The rows of a group lie close to one hidden flat surface of 11 dimensions, which passes through zero. Surfaces can cross.
In the rows, zero is written as 128.
Some rows, each with its group after it:
[113 127 128 129 104  94 174 154 113  96 125 156 118  99 106 143 152] -> j_842
[136 128 130 114 135 120 102 116 109 135 128 145 106 125 136 118  97] -> j_854
[114 122 119 124 169  92 151  96  78 138 138 123 109 171 102 157 114] -> j_39
[156 137  94 136  98 145 142 123 147 146 115 139 111 147 134  98 155] -> j_854
[138 125 128  87 139 138 103 130 154 132 137 108 165 130 150 110 117] -> j_39
[113 113 137 138 129 112 135 138 105 138 136 138 110 134 136 134  96] -> j_39
[128 156 131 160 147 164 122 114 156 120 167 101 153 113 169 148 139] -> j_39
[180 154 125 103 146 109  97 145  89  77 148 173 158 137 117 129 148] -> j_556
[124 157 106 101 137  85 174 110 130 111 147 119 151 164 128 142 126] -> j_39
[106  83 154 145 135 140 127 178 166 156 123 125 138 137 128  88 124] -> j_39
[160 141 130  95 133 184 142 140  90 107 119 112 142  37 130 181 141] -> j_842
[125 142 121 123 135 118 124  76  95 132 145  95 109 132 137 162  93] -> j_39
[ 83 164 134 130 164 108 128 127 133  69 148 110 180 115 120 148 135] -> j_556
[ 73 125  77 103 108 104 106 136  88  64 144 167 161 149 169 152 165] -> j_842
[164 141 134 146  88 160 146 167 167 146 106 123 120 122 137  91 104] -> j_842
[170  92 145 184 151 127 173 130 106 156 188  96 112 130 107 128 160] -> j_39
[ 83 190 177 121 188 161 121  88 179 148 123 179 157 107 186 203 144] -> j_556
[142 126 105 166  90 148  97 124 123 102 127 111 118 104 118 122 171] -> j_842
[ 86 140 121 153 106 124 142 145 162  93 114  93 171 145 105 135 172] -> j_854
[105 145 113 165 122 141  49 120 145  99 128 168 145 164 143 109 154] -> j_842
[120 116 111 108 106 150  70 109 149 145  71 107 111 134 122  97 108] -> j_854
[119 120 133 122 122 112 148 115 108 126 129 105 126 140 113 159 130] -> j_854
[120  98 134 147 128 105 133 134 127 132 148 106 120 144 112 101 122] -> j_556
[ 96 118 118  97 124 144 151 159 166 146  97 116 165 145 142 121 127] -> j_854
[105  85 158 180 130 142 149 197 139 134 121 138 123 110 113 101 124] -> j_39
[ 75 186 136 178 157  94 100 106 155  39 150 146 162  97  91 137 175] -> j_854
[142 164 102 115 179 167 161 139 169 161 144 252 147 140 175 115 180] -> j_854
[106 109  73 132 112 115 155 101 122 146 132 109 115 190 112 107 144] -> j_556
[115 102  91 208 154 195 155 147 100 176 116  72 118 184 146 125 106] -> j_39
[126 140 159 144 123 118 117 149 146 114 118 148 123 116 113 118  96] -> j_842
[ 74 176 141 130 124 112  84 113  99  41 141  49 172 110 152 187  56] -> j_854
[105 116 134 165 100 112 148 132 144 121 123  89 124 137  98 132 158] -> j_854
[100 101 131 128 142 152 132 175 149 130 119 139 158 115 113 106 150] -> j_556
[142 139  96 107  86  93 163 157 130 119 128 127 126 169 156  95  87] -> j_842
[118 138 122 117 122 113 166 155 160 122 136 125 155 147 140 114 128] -> j_556
[ 83 106 146 133 147 132 154 145 148 148 122 160 131 122 147 142 148] -> j_842
[ 96 163 138 145 139 114  90  85 140  98  98 142 134 112  72 144 168] -> j_842
[129 146  99 153  85 131 160 129 133 114 136 109 111 128 138 125 132] -> j_556
[ 81 141  99 134  57 124 126 144 137 108  79 138 103 117 134 114 101] -> j_556
[125 134 160 156 159 155  93 129  90 110 143 186 130 103 141 179 147] -> j_854
[189 153 133 132 110 134 103 143 118 119 142 151 127 133 161 121 118] -> j_556
[131 132 100 143 127 138 160  77 148 176 143  77 116 173 143 140 142] -> j_842
[106 162 120 183 126 178 161 111 185 162 137 140 110  93 168 141 155] -> j_854
[ 97 104 103 141 150 126 139  96 144 147 171  94 150 183 161 126 149] -> j_842
[103 163 170 161 140  94 107  66 205 149 114 136 114 153 126 134 160] -> j_556
[147 152 136 140 109 154 124 131 153 116 116 113 132  84 124 136 141] -> j_556
[116 135 115 138 113 140 131 136 117 134 115 148 115 146 155 130 105] -> j_39
[133 132 104 125 167 138 121 124 103 120 151  74 164 163 131 129 106] -> j_39

New rows, each followed by its group:
[151 111 121 101 135 121 182 168  65 107 165 113 139  94 127 149 102] -> j_556
[ 76  91 153 116 157  70 174 162 110 126 102 154 131 141  73 121 119] -> j_39
[117 144 131  92 149 152  93 106 142 140  91 157 123  81 121 125 123] -> j_854
[182 142 142 145 140 131 102  82 150 154 151  86 124 139 137 122 136] -> j_556
[151 165 120 134 116 119 149 139 123 103 140 143 133 131 155 144 126] -> j_556
[139 110 154 125 146  94 166 198 163 111 164 132 152  84 121  67 107] -> j_854
[ 90 102 146 126 150 143 179 143 126 158 152 105 132 108 155 153 100] -> j_556
[138 124 110 144 120 139 142  85 106 149 120 113  93 122 101 144 159] -> j_556
[ 71 134 120 199 128 167  98 118 165 106 171  86 164 122 183 138 158] -> j_842
[ 94 141 131 123 162 154 162 170 129 118 123 126 175 119 140 149 119] -> j_39
[117 142 140 137 130  97 128 132 121 111 149 137 116 101 140 130  86] -> j_854
[ 72  73 119 107 136  94 113  84 153 143 112  61 128 150  78 104 156] -> j_842
[132  78 161 118 117 155 151 166  97 141 111  66 152 132 117 178 129] -> j_854
[134 107 137 157 120 128  55  85  81 120 126 118 106 158 116 154 133] -> j_854
[151 179 104 147 106 140  90 101 142 114 139 135 131 167 178 126 122] -> j_556
[142 130 122 115 117 152 140 165 150 129 109 161 139 106 135 107 144] -> j_854
[119  84 121 171 115 177  76 126 139 171  59 126  93 134  86  91 152] -> j_39
[128 106  98 143 133 163  85 116 111 141 127 133 128 154 122 111 151] -> j_556
[130 131 134 137 130 113 114 109 109 124 135 125 109 112 120 130 109] -> j_854
[167 145 141 132 110 147 153 156 134 145 106 173 106 110 118 123 133] -> j_842
[129 141 151 126 144 106 114 128 141  97 142  95 156 112 114 123 119] -> j_556
[108 133 150 139 130 123 117 165 109  75 143 123 169 119 135 160 121] -> j_854
[130 139 139 141 159 124 133 120 119 126 170 109 134 111 164 140  82] -> j_854
[148 167 135 149 110  83 137 119 120 112 148 111 106 144 133 126  62] -> j_842
[153 163 125 144 133 104 137 101 128 123 139 109 117 153 110 127 111] -> j_842
[121 119 132 153 131 123 125 120 104 136 118 146 100 135 102 138 136] -> j_39
[132  81 131 100 112  86 146 169 109 135 114 173 131 191 102 112 149] -> j_854
[ 88 128 127  86 153  88 163 138 156 143 121 177 139 144 134 106 110] -> j_854
[161 169 147 130 126 100 107 109 135 123 103 136 110 140  82 107 100] -> j_842
[138  84 140 138 114 114 145 142 107 128 123 130 108 100  85 118 167] -> j_842
[124 126 162 113 124 134 144 163 150 112 144 131 146  68 151 138 109] -> j_39
[143 124 140 124 137 134 140 149 159 145 125 112 138 142 128 102 103] -> j_842
[130 148 131 151 118 141 103 146 161 103 121 131 119  53 122  97 119] -> j_854
[122 113 109 136 133 135 114 146  92 108 126 186 126 133 109 126 162] -> j_556
[123 134 151 123  93  82 110 163 127  79 113 132 128 107 114 103  88] -> j_556
[173 123 120 142  95 138 129 151  97 117 128 135 118 131 120 132 147] -> j_854
[143 179  96 151 116  99 125  65 143 132 143 118 110 211 126 118 118] -> j_842
[185 165 107 100 163 145  98 107 101 101 150 134 142  93 127 129 127] -> j_854
[ 71  95 138 138 125  81 143 118 135 125 145  81 124 141 128 127 100] -> j_842
[164 156 132 158 112 165 123 135  79  86 137 129 131  84 121 189 166] -> j_854
[130 145 101  71 108 106 171  97  71 118 115  88 133 168 125 187 113] -> j_854
[101 131 124  91 150 134 123 107 124 140 116 123 148 153 152 155 105] -> j_854
[126 112 131 141 122  87 148 111 104 117 148 118 109 134 107 135 138] -> j_842
[115 104 130 153 111 130 127 162 154 105 160  55 157 114 144 102 112] -> j_842
[117 113 130 131 108  79 206 146 156 145 132 107 105 124 104  96 117] -> j_854
[163 104  60  92  80  95 111 145 114  90 124 116 143 177  98  67 171] -> j_842
[ 76 149 131 166  68 131 135 142 126 108 112 115 116 146 172 169  90] -> j_854
[147 120 143 114 137 111 121 167 107 112 137 173 128 107 136 107 100] -> j_854
[126 126 137 105 143 118 151 163 155 121 149 157 169 135 146 116 140] -> j_39
[143 144 115 113 153 113 133 124 118 113 162 125 147 141 147 122 107] -> j_854
[ 93 121 116 124 155 122 148  70  87 142 124 109 103 116  87 173 144] -> j_556
[179 174  88 164  94 145 112  89 150 122 145 111 118 162 150 123 154] -> j_556
[ 66 192  76  93  75 113 108 110 139  70  72 116 139 127 135 138  88] -> j_556
[140 141  97 179  82 117 166  86 140 159 128 143  60 154 131 121 156] -> j_854
[127 153 122 164 127  73 129  91 119  98 160 158 113 156  95 138 183] -> j_39
[ 69  91 141  94 176 100 167 174 114 120 128 182 158 127 101 142 135] -> j_556
